Each cloud of rows lies close to a flat space through zero, with a little noise off it, and is much wider in some directions of that space than in others. After each cloud: how many dimensions does that space have?
(in the rows, 128 means zero)

[[121 109 109 124 100 144 128 169 122 121 134 116 144 132 150 145 103 120
  137 117 108  95 157 135 129]
 [102 112 115 123 122 112 151 104 157 128 163 136 149 102 129 173 113 111
  126 135 115  99  90 121 115]
 [125  56  97 137 141 129 189 142 103 140 147 109 140 157 153 101 104 127
  205 119 124 131 145 118 150]
 [143 107 117 122 110 172 141 198  69 126 137 143  97 142 120 105 100 143
  160 112 113  82 123 123 176]
 [108 100 124 115 160 201 151 171  93 116 122 123 101 148 125 123  96 139
  131 101 148  53 170 135 154]
 [127  90 104 118 151 107 146 140 100 138 132 148  82 160 134 133 120 137
  170 112 116 107 119 112 144]
 [114 120 119 131 107 123 109 142 116 158 104 129 132 120 155 124 125 146
  151 135 139  91 194 129 138]
 [106 130 154 108 172 160 142 129 112 132 133 115 130 153 132 124 132 118
  113  97 129  96 154 134 107]
 [108 114 140 127 165 110 148  94 148 145 123  98 164 149 177 111 125 105
  126 105 136 141 175 130  93]
 [157 153 157 140 154 133 129 113 113 119 126 128 132 117  97 128 182 114
   96 141 138 165  99 131 113]
 [104 128 144 111 150 150 135 130 126 122 127 103 140 152 131 138 128 120
  118 102 122 113 161 145 101]
 [124 118 145 122 154  94 134  83 149 167 126 135 153 112 156 143 145 119
  139 130 146 156 120 121 115]
 [142 133 138 157 200  75 153  46 138 145 128 134 110 114  97 115 170 111
  109 193 154 149  80 112 108]
 [150 101 107 116 138  95 139 121 164 143 160 119 143 128 151 129 138 111
  151 153 116 151  88  99 121]
 [138 121 118 120 124 108 114 112 149 140 114 151 109 121 143 124 132 154
  152 124 149 165 114 106 153]
 [110 144 140 135 136 160 129 122 134 106 117 104 147 124 107 135 150 131
  103 133 144 122 168 144 108]
 [116 136 109 143  84 167 123 181  97  87 110  95 120 176 115  77 101 152
  145 102 107 129 201 149 136]
 [125 149 124 125 105  96  94  97 166 117 122 136 113 120 103 183 106 129
  106 136 114 169  65 157 111]
 [ 79  74 118  92 126 121 143 120 137 176 123 162 127 134 211 151  75 153
  193  50 145 101 162 112 162]
 [168 108 123 136 143 113 125 152  86 153 114 147 104 127 142 113 155 130
  151 139 134 126 127 108 153]
 [134 126 147 120  85 134 124 149 117 148 142 119 172 113 122 152 123 118
  152 128 103 152 105 156 126]
 [134 182 157 132  88 168  94 134 117  90 110 152 109  98  58 172 128 146
   82 114 133 158  76 167 139]
 [147 169 142 120  57 119  84 180  92 134 135 125 128 136  89 119 122 130
  137 143  66 136 107 157 124]
 [128 141 121 126  69 157 113 189 100 116 134 124 125 143 128 109  71 126
  129 110  89  95 136 151 145]
 [171 120 131 100 143  84  84 123 145 180 120 166 108  94 154 177 152 125
  127 156 140 137  66 108 142]
 [ 83  98  97 130 166 130 163 105 154 113 131 107 104 169 147 100  88 134
  140 121 138  86 171 115 118]
 [176 129 121 126  83 123 115 172 120 128 156 155 126  93 115 159 105 107
  119 149  94 133  26 128 156]
 [155 138 138 130 138  82 119 110 122 154 128 125 138 134 130  99 182 126
  149 149 123 174 126 111 113]
 [145 103 116 129 118 120 138 140 131 136 134  99 146 157 146  97 117 124
  171 130 115 177 132 135 134]
 [156 153 135 153 146 115 144 116 129 112 148  94 146 140  95  55 176 113
  119 179 124 162 127 110 108]]
 | 13

[[131 124 120 124 150 112 134 138 133 129 134 119 145 126 140 108 104 128
  138 147  90 121 149  95 134]
 [127 131 165 125 131 164  87 131 147 131 154 117 125 123  76 162 131 117
  150 133 157 133 150 122 145]
 [ 94 120 147 189 159 124 136 111 188 134 108  67 114 136 108 134 136 146
  142 111 151 135 121 141  77]
 [154 124 150 171 131 127 141 129 131  88 139 108  89 147 115 132 132 110
  120 104 131 124 137 145 128]
 [141 116 117 144 120 133  90 101 129  65 113 183 129 119 141 135 148 155
  120 128 124 111 121 159 148]
 [153 178 131 140 125  99 205 154 142 122 153 118  94 108  79 147 109  51
  141 121 137 109 155 117 107]
 [139 100 175 160 133 190  93 129 120 112 131  86 111 153 134 110 109 160
  145 131 133 150 100 121 130]
 [124  88 132 101 122 130 107 128  97 103 123 151 131 132 147 104 110 147
  134 160  99 129 114 155 161]
 [119  95 128 106 141 150  88 143 109 117 165 185 133 121 132 128 143 156
  148 115 151 127 150 104 178]
 [135 155 160 148 124 165 146 151 155 140 140  89  77 127  75 154 140 106
  133 125 180 115 115 121 105]
 [135  72 155  83 133 141 104 123  94 109 172  81 128 178 172  99 114 169
  175 118 131 104 119 114 171]
 [125 116 147 151 115 113 141 114 120 144 120  78 146 149 162 102 110 126
  111 104  97 157 126 127 120]
 [139 125 114 110 120 116 144 142 100 119 136 162 136 114 153 104 103 124
  132 140 101 119 132 107 150]
 [171 147 136 149 112 148 164 141 125  63 145 153  79 116 121 124 129 110
  148 113 155  83 111 117 134]
 [139 129 121 115 141  90 122 122 143 102 143 122 126 146 125 145 145 121
  123 123 114  84 158 138 147]
 [133 120 148 140 120 138 151 116 106 123 122  91 127 139 131 108  90 112
  156 137 116 168 106 141  98]
 [127 145  98 128 160 106 151 128 138 131 132 136 146 119 119 129 114 106
  156 137 117 141 153 110  93]
 [119 120 136 126 157 153  67 122 153 140 157 137 142 133 103 162 164 149
  138 107 165 130 165 109 147]
 [154 142 124  77  93 114 135 114  87 136 147 125 177 127 179  99  90 115
  143 132  93 106 126  84 168]
 [101 127 103 124 160 144  81 122 160 144 115 152 147 125 120 151 171 171
  127 133 154 126 132 126 116]
 [ 98 115 149 183 127 146 127 139 153 123 115 164  94  95  77 147 142 124
  118 117 159 160 135 153 124]
 [131 117 147 165 107 108 170 134 116 116 132 133 110 117 151 100 109 111
  109  92 116 131 132 117 146]
 [131 135 125 178 170 155 140 173 150 107 142 178  87  99  82 133 137 119
  133 129 147 131 156  99 118]
 [132 139 132 133 117 131  95 104 153 115 111 118 135 136 134 147 152 149
  110 123 140  99 117 143 135]
 [ 88 124 140 148 126 122 105 127 156 170 101 123 147 108 109 136 127 135
   98 136 114 157 137 134 127]
 [ 99 126 114 127 119 154 130 118 151 117  99 155 116 100 128 133 148 166
  154 133 178 105  75 135 112]
 [148 145 115 118 110 140 119 124 105 107 120 178 127 112 117 143 134 108
  127 143 130 140 120 152 126]
 [142 162 105  80 101 101 145 134 118 139 143 163 143 104 128 142 130  99
  119 131 125  86 141 107 159]
 [129 118 132  93 121  85 118 131 125 129 140 127 164 123 139 111  92 114
  118 162  66 101 162 111 182]
 [119  78 139 141 143 152  76 112 115  96 133 161 136 137 136 124 132 164
  142 128 128 155 133 149 150]]
 | 12

[[159 107 141 170 122 139 160 168 158 108 138 145 102 123 145  85 114 122
  131 132 153 138  98 162 123]
 [ 85 123 126  95 118 138 105 117  91 135 151 105 156 128 152 156 151  72
  163 113 148 103 174 124 138]
 [139 127 126 210 108 160 140 134 130 117 131 153 146 117 143  82 118 151
  105 134 141 133 145 123 107]
 [ 87 173 124  81 101 130  98 126 115 171 155 152 134 151 136 154 136 103
  196 147 105 171 151 129  97]
 [148  98 136 177 112 146 127 143 132 130 147 111 156 115 152  96 101 127
  116 118 178 105 154 124 123]
 [107 150 129  91 139 132 115 127 128 139 152 143 131 131 110 169 173 105
  148 132 100 123 117 125 125]
 [128 135 117  57 162  95 138 121 149 130 102 140  90 129  92 168 137 130
  139 148  81 150  86 137 134]
 [157 133 124 146 135 124 152 148 154 107 115 114 100 140 147  94 119 136
  104 107 130 137  96 146 116]
 [159 113 125 192 120 156 141 167 137  93 148  76 144 134 206  52 116 107
  100  64 197 106 130 136  95]
 [122 142 119 125 106 112 136 125 160 146 135 137  96 150 129 123 125 108
  158 155 126 143 130 135 112]
 [112 124 117 108 102 112 117  95 136 150 138  80 131 151 144 160 115  75
  135 119 133 103 186 131 156]
 [154 119 122 139 150 135 148 138 145 101 108 127 125 113 130 115 122 142
   91 110 114 133 107 138 129]
 [151 107 123 146 113 148 139 161 155 124 152 108 143 122 181  99  94  85
  137 102 161 136 148 161 113]
 [144 112 126 129 122 137 142 167 155 126 154 121 122 124 170  99 113  88
  155 120 162 137 123 154 101]
 [106 143 141 135 123 145  97 124  85 136 146 129 165 127 130 131 146 140
  132 115 142 116 143 104 120]
 [116 107 148  97 121 127 109 137  96 152 137 147 146 111 117 147  96 135
  170 152 141 149 144 135 145]
 [187  59 105 151 137  97 168 148 170 106  83  65 110 109 180  54  32 138
   99 117 198 132 128 137 114]
 [126 155 160 179 111 164 125 154 102 119 153 172 133 137 130 101 152 154
  133 124 129 145 106 142 118]
 [114 168 132  82 162 134 111 146  91 108 123 129 131 135 131 127 172 152
  131  93 107 147  72 118  98]
 [143  96 122 124 128 117 140 134 154 131 130 113 124 117 137 126  99 107
  133 136 150 120 139 139 136]
 [131  85 134 143 113 128 138 142 120 121 133 114 127 119 159 102 100 101
  148 131 182 120 147 143 139]
 [133 160 157 196 110 160 133 161 130 127 162 197 113 137 111  95 161 164
  141 151 127 146  84 134 100]
 [161 106 133 148 152 147 153 173 147  96 127 146 125 101 140  93 123 140
  114 116 140 141  86 151 114]
 [175  79 100 133 154 110 158 143 188 113 108 102 116 101 141  96  93 124
  104 132 157 115 108 125 106]
 [127 131 141 117 121 129 140 155 129 122 137 149 103 135 142 113 124 112
  163 133 132 158 106 162 122]
 [114 113 134 124 137 131 131 131  99 106 122 124 128 119 137 122 139 120
  133 121 146 119 126 134 137]
 [154 108 125 155 133 129 154 153 150 117 110 154 114 109 135  86  95 154
  128 149 142 158 104 140 106]
 [163 149 148 153 133 147 155 194 162 112 152 174  92 135 139  82 135 145
  145 127 124 176  50 169  89]
 [109 151 124 159  93 146 109 111 107 134 147  91 154 158 169 117 133 102
  118  92 144 112 181 118 121]
 [126 161 135 134 121 139 126 153 146 146 153 180 115 135 117 120 149 139
  164 155 112 161  97 133  89]]
 | 10

[[106  88 164 173  56  77 143 129 182 135 116  97 138 125  97  93  92 149
  112  80 131 140  91 122 141]
 [ 84  61 173 177 129 163  86 108 107 168 115  94 150 151 104 130 111  83
  147  99 114 124  45 127 104]
 [ 44 132 171 181 171 143  87 171 153 162  90 176 115 137 148 132 126 104
  121 103  90 143 117 128 182]
 [187  76 125  83 136 112 172 155 169  58 117  36 169 112 143 139 148 165
  163 103 112 122 136 122  57]
 [168 162 131  92  65 152 146 100  81  77 122  80 183 131 149  37  87 154
  118 188 177 194 101  89 124]
 [115 129  99 121  91 141 105  67  94  95  84 169 129 183  95 145 183 146
   63 138  69 131 118 106 129]
 [106 174 173  93 179 131  87 196 118 124 152 206 104 103 175 151 107 123
  151 140 136 151 132 120 193]
 [155 100 140 146 142 145 158 121 106 148 108 122 164  95  94 125  97  86
  125 145 109  91  85 174 124]
 [106 132 138 107  81 158 172  95 103 167 132  97  79  94 125 103 194 124
  157 109 137 123 162 100  90]
 [128 106 145  97 110 135 139 148 169 152 115 129 107 128 153 157  91 136
  103  62  97 149 126 104 132]
 [105  94 183 103 124 113 134 146 136  85 166 101 161 141 160  52 104 153
  120 141 164 143 127 125 109]
 [132  80 124 103 124 170 151 114 161 117  95 119 131  98 153 125 136 152
   77 105 125 120 180 165  91]
 [114 136 135 177  83 145 113 152 132 115 112 112 151 181 152  92 161 156
  120 107 102 155 140 124 150]
 [158 126 130 111  88 137  81 183 126  95  97 148 132 163 139 135 196 133
  111 155 117 106 155 145 103]
 [141  97 209 155 153  89  82 160  85 117 138 104 100 144 161 130 135 124
  101 128 155  70  92 137 110]
 [140 129 135 137 144  89  95 127 112 143 187  75 126 162 123 146 116 155
  106  86 177  83  96 156 163]
 [128  97 183  83  58 123 131 123 142 122 192  86 136 135 168  89 122 123
  131 135 112 141 120 138 131]
 [141 120 130 106 108 136 146 151 144 162 119 140 117  73 113 145  60 142
  147 148 124 109 133 133 104]
 [ 86 136 148  71 108 160 142 153 146 106 104 165 120  81 184 116 109 134
   79 123 138 145 155  97 138]
 [138 159 125 133 170  81  92 137  88 107 122 127  98 129 117 173 178 154
  133  86 157 112 137 140 170]
 [105 165  94 103 126 168 159 165 140 157 179 142 149 127 146 116 121  78
  213 139 116 185 115  84 137]
 [116 201  91  93 167 111  85 184 121 132  91 144  97  28 133 134  30 158
  138 202 197 155 113 169 170]
 [ 76 121 189 177 155 157  96 192  98 113 109 149  91 147 172  87 141 132
  128  55 147 137  80 137 133]
 [166 114  95 150 110  83 124 139 136  69  77  97 169 138 141 168 231 124
   50 111 131  87 166 147 137]
 [ 86 169 107 144 129  81 131  86  87 153 168 151  68 124 128 134 107 136
  148 108 146 128 162 112 153]
 [123 143 130  89 132 132 169 192 163  98 162 140  66  48 174 112 122 180
  163 181 118 148 103 116  85]
 [143 142  96 135 177  77 122 103  72 164 197 134  96 124 121 154  81 139
  132 154 159 161 103 116 149]
 [157 137 104 116 154  82  89  90 136 126 120 175  69  94 110 189 109  95
  134 158 168 121 142 134 115]
 [118  39 154 210 135  91  96  56 137 166 204 108 165 193  83 159 153 106
  114  82 134  98 123 151 139]
 [107 152  80 125 200 161 117 132  77 146  61 169 103 133 134 155 188 104
   99 126  86 138 160 147 132]]
 | 22

[[137 121 118 118 152 147 145 132 150 132 149 168 107  84 139  97 125 135
   70 121  96 139 158 127 176]
 [116 146 132 131 123 131 130 120 125 111 122 120 123 125 135 129 122 131
  117 135 111 138 111 126 134]
 [146  71 120 160 163 140 130 135 168 166 160 163 152 137 127  91 157  99
  143  79 136 111 135 121 124]
 [117 146 131 129 119 115 127 107 117 106 152 133 137 137 143 129 128 108
  139 136 133 128  91  94 153]
 [145 138 113 129 164 137 152 133 141 138 120 125 111 103 150 118  99 137
  110 117 105 147 151 143 128]
 [159  60 118 153 159 117 123 141 155 184 158 141 170 167 123 110 148  87
  202  72 177  95 135 119  90]
 [ 74 179 145  88  78 112 131  94 132  95  71  83  57 105 117 133 107 190
   69 211 108 133 175 157 148]
 [ 89 182 144 131 111 145 122 116 112  73 129 136 111  98 148 127 136 154
   59 158  73 149  91 124 177]
 [131  95 127 129 134  99 123 124 142 164 129 110 140 163 125 126 133 116
  190 121 181  89 148 135  95]
 [124 120 131 138 133 141 135 123 153 133 110 123 114 123 121 112 128 140
  107 122 107 140 147 139 121]
 [158 127 123 115 115 145 110 174  81 128 115 135 150 125 104 172 134 134
  137 119 136 136 117 145 103]
 [124  98 120 175 200 108 140 108 174 150 202 157 166 149 190  77 143  76
  173  74 145  91  93  94 153]
 [ 94 172 135  97 100 121 131 107 119  90 124 125  86  96 136 128 116 157
   71 185 105 136 136 125 178]
 [144 114 124 171 159 139 135 123 140 126 172 156 170 146 154 106 137  76
  152  74 116 140  70  84 133]
 [131 137 135 114  95 121 112 139  97 124  99 102 137 150  98 165 126 136
  156 143 152 129 120 139  91]
 [130  98 121 150 172 116 131 120 155 152 178 154 153 140 161  96 143  94
  162  95 149  95 114 106 147]
 [104 155 137 133 124 143 143 107 149 102 112 125  93 100 136 106 117 152
   67 147  77 157 138 131 157]
 [ 93 166 137 129 128 112 130 103 124  97 143 121 122 124 160 125 124 132
  116 152 119 121  96 113 163]
 [127 141 120 168 182 125 151 111 155 128 152 128 141 132 178 103 109 105
  144  94 107 136  99 112 134]
 [155 157 124 137 127 148 131 151  88 108 114 126 146 120 126 160 111 121
  127 112 101 167  92 123 109]
 [111 116 136 108 101 133 141  99 171 135  95 118  73 111  97  96 121 158
   74 160 109 140 201 138 142]
 [142  82 125 157 152 118 124 126 152 163 162 143 163 161 133 106 149  88
  183  85 161 100 116 108 108]
 [119  93 116 132 177 112 149 103 190 161 176 157 111 111 163  67 129 115
  118 115 139  94 171 117 177]
 [140 126 133 124  90 130 118 127 102 117 135 130 150 149 101 148 132 103
  151 125 143 142  93  94 117]
 [152 115 116 159 172 142 137 141 138 143 137 137 149 133 146 119 123 111
  144  80 116 139 113 129 109]
 [120 141 134 120 109 127 126 129 121 126  94 103 114 134 116 144 120 148
  130 147 129 133 140 145 105]
 [129 116 126 125 130 121 141 116 152 148 101 103 106 136 117 120 110 139
  136 132 132 131 168 144 102]
 [159  79 117 122 121 113 118 140 126 166 150 140 158 160 101 134 140  93
  190 103 184 104 134 109 102]
 [157 126 123 105 109 139 118 177  98 158  48  85 117 127  80 180 115 174
  143 138 143 138 185 199  46]
 [132 107 126 136 139 138 138 117 156 134 152 157 120 114 127  95 132 117
  100 115 112 135 141 110 157]]
 | 7

[[133 111 140 133 132 137 163 146 135 146 152 147 123 150 128 107 158 146
  117 147 140 139 106 155 117]
 [124 149 136 130 139 116 115 119 131 124 105  97 124 101 129 149 118  97
  135  99 113 100 142 111 133]
 [125 211  26 169 122 142  32 101 110  83  53 102 111  76  90 191  30 110
  130 115  79 105  93  47 123]
 [136 124 158 134 136 118 143 132 129 128 126 124 149 136 133 132 154 115
  148 118 137 109 149 125 132]
 [119 130 159 128 135 132 130 133 128 126 128 121 135 129 140 135 140 124
  136 111 126 119 143 137 117]
 [124 179  31 165 112 141  54 112 118  83  83 136 109  89 108 167  45 129
  112 144  87 141  95  85 105]
 [133 121 162 120 142 106 140 125 136 139 119 102 153 142 141 158 160  91
  152  96 127 104 149 128 121]
 [135 102 195 108 142 115 168 142 142 154 137 114 159 145 143 130 181 106
  145 107 143 111 168 151 149]
 [121  86 190 115 145 120 172 129 122 141 168 129 143 160 154 109 186 131
  131 123 154 139 153 152 128]
 [121 128 114 137 125 121 111 126 127 110 121 123 129 130 119 138 108 128
  124 127 120 131 111 114 130]
 [110 120  56 144 122 152 126 133 132 115 155 173  89 142 101  59 103 194
   89 199 144 177  51 159 140]
 [120  98 164 116 127 137 169 145 123 150 147 132 130 152 136 119 156 132
  122 122 148 135 131 148 129]
 [127  90 118 128 131 139 167 142 128 152 172 167 113 153 130  86 138 158
  119 168 158 168  89 164 119]
 [128  98 180 111 145 114 178 138 126 141 153 124 147 141 141 119 171 126
  156 102 140 121 161 161 121]
 [125  79 213  98 151 109 185 146 129 165 154 119 143 148 159 114 199 114
  150 110 156 121 177 176 137]
 [131 131 131 133 124 128 113 113 129 113 115 121 138 124 118 149 132 117
  133 102 114 115 146 123 132]
 [131 124 119 132 115 127 124 140 117 135 145 142 118 129 121 109 125 149
  121 152 134 150 107 139 114]
 [137 152  63 159 109 137  80 109 122  95  94 138 113 113 111 139  78 144
  115 150 115 132  74 103 115]
 [114 147  69 141 122 141  95 115 127 114 118 139 115 107 114 116  82 162
  115 156 107 140  68 103 131]
 [139 102 116 128 117 132 146 135 126 130 157 152 122 143 132 110 143 137
  114 139 138 147 116 141 132]
 [137 150 117 136 129 130 100 126 135 129 113 118 135 110 115 145 115 124
  131 121 102 112 129 112 135]
 [123 123 114 132 125 129 135 141 128 134 152 158 126 131 123 100 118 158
  123 136 147 135 117 135 117]
 [131 136  84 140 117 139 109 121 128 101 132 146 108 116 114 113 114 156
  108 164 126 141  99 131 123]
 [124 161  67 142 105 133  84 123 134 104 107 126  96  96 108 129  76 142
  120 163 107 133  85 109 112]
 [139 169  59 147 106 135  86 115 121 119  97 122 120 107  97 155  67 127
  125 140 102 133  92  88 118]
 [135 147 123 132 118 129 114 127 122 115 111 123 128 107 125 142 124 121
  124 118 114 116 124 111 136]
 [130 142 142 113 122 126 122 134 127 129 118 119 128 144 127 140 127 124
  146 120 123 121 147 134 126]
 [133  92 234  93 140  86 170 123 130 152 121  73 169 156 162 156 200  68
  170  55 137  75 216 150 139]
 [122 133 124 126 123 131 129 134 127 132 134 136 130 135 133 127 133 143
  117 136 126 140 112 132 115]
 [129 120 126 140 123 133 120 108 123 116 128 139 118 121 119 127 117 126
  117 138 127 139 112 124 123]]
 | 2

[[120  88 179 106 158 121 133 134  99  96 101 127 116 118 153 135 149 116
  133 133 123  93 123 181  88]
 [151  55  82 107 116 132 122 100 110 112  87 147 151 117  95 133 124 110
  125 144 140 171 114 164 106]
 [ 82 112  92 154 126 148  93 121 135 140 109 121 108 141 127  81 103 149
  111 169  77 148 148 116 111]
 [117  87 133 132 110 136  74  88 131 122  79 154 172 126 114 166 155 102
  112  61 170  96 101 166 147]
 [ 78  93 103 132 150 161  82  84 136  87 107 147 114 123 165 153  64 142
   94  71 168 153 113 112 157]
 [110  86 123 113 108 151 124 121 103 132 142 151 110 114 135 103  95 123
  110 142 120 129 119 154 115]
 [103 142 123 133 115 137 101 104  83 124  94 144 157 162 122 170 146 107
  130 104 162  52  99 144 122]
 [157 115 196 133 116 102 154 166  64  84 129  96 146 119 112 175 125  87
  165 163 124 124  87 140 172]
 [ 95 166  98 161 106 180 126  98 136 107 121 168 178 152 133 170 123 128
  117 104 187 103 113 128 134]
 [118 113 158 159 120 121 148 151 123 110 134  96 143  76 112 197 178 126
  137 165 105 155 200 136 173]
 [ 89 114 185 105 162 126 160  85 119 189 157 221 135  90 160 122 152 191
  118 117 104 168 116 147 140]
 [146 185  96 118  94 143 144  84 128 179 169 126 131 111 119 126 152 123
   94 107  79 180 122 123 177]
 [117 134 123 149  65 126 127  90  89 103 121 125 116  99 113 192  96  86
  105 144 117 142 152 120 159]
 [ 86 110 138 136 129 132  85 119 113 153 104 137 137 143 162 152 108 130
   99 118 139 146 103 159 125]
 [104  87 166 158 107 184 127 131 152 127  87 109 129 144 106 127 189 114
  141 182 101 120 147 164 151]
 [ 85 136 127 171 197 114  50 158 158  94  90  67 150 137 126 150 155 134
  149  99 174  53 144 127  62]
 [ 74 134 148 120 142 128 170 160  93  11 142  90 126 108 172 158 111  99
  131 112 119  94 182 161 163]
 [141 135  97 113 147 143 130  80 152 124  88 145 136 163 155 138 129 133
  101  94 108 203 109 118 173]
 [109  89 159 134 131 151 102 116 102 125 117 159 150 140 100 111 119 109
  142 149  87 144  87 148 125]
 [128  96 120 144 102 191 170 152  90 120 160 138  93  83 172 124 116 160
   89 186 122 117 147 132 126]
 [122 100 201 162  92 108 118 125 167 169 100 196 150 123 162 138 135 144
  104 133 128 149 125 159 130]
 [126 103 158 109 156 121 112 141  81 136 132 159 118 122 178 176 115 127
  105 109 134 126 118 141 111]
 [ 90 156  99 163 139 139 124 141 112  94 151  79 134  99 142 105  93 155
  126 148 149 108 112 125 114]
 [ 99  75  81 104 144 134 134 165  97 103 126 109 128 137 132 116 130 150
  139 120 127 111 164 130 180]
 [138 170 176 144 156  95 163 158 160  98 157 140 145 116 145 122 117 142
  145 136 116 159 140 113 118]
 [146 115 145  99 146 188 121 141 142 205 142 176 123 184 143 103 170 132
  114 126  89 151 105 142 124]
 [ 82 110 142 122 140 188 158 113 118 144 186 100 125  79  93 148 146 152
  162 160 172 155 115 142 179]
 [148  66 130 123 111 151 170  78  85  97  95 140  79  86 136  90  93 163
  117 172 110 140  79 107 169]
 [173 112 146 159 131 156 110 154 169  98 123 153 143 123 139  75 135 124
   98 119  81 125 115 129 100]
 [147 136 156 161 128 136 113 177 140 138 128 132 136 155 137 147 140 125
  129 152 115 120 141 107 121]]
 | 18
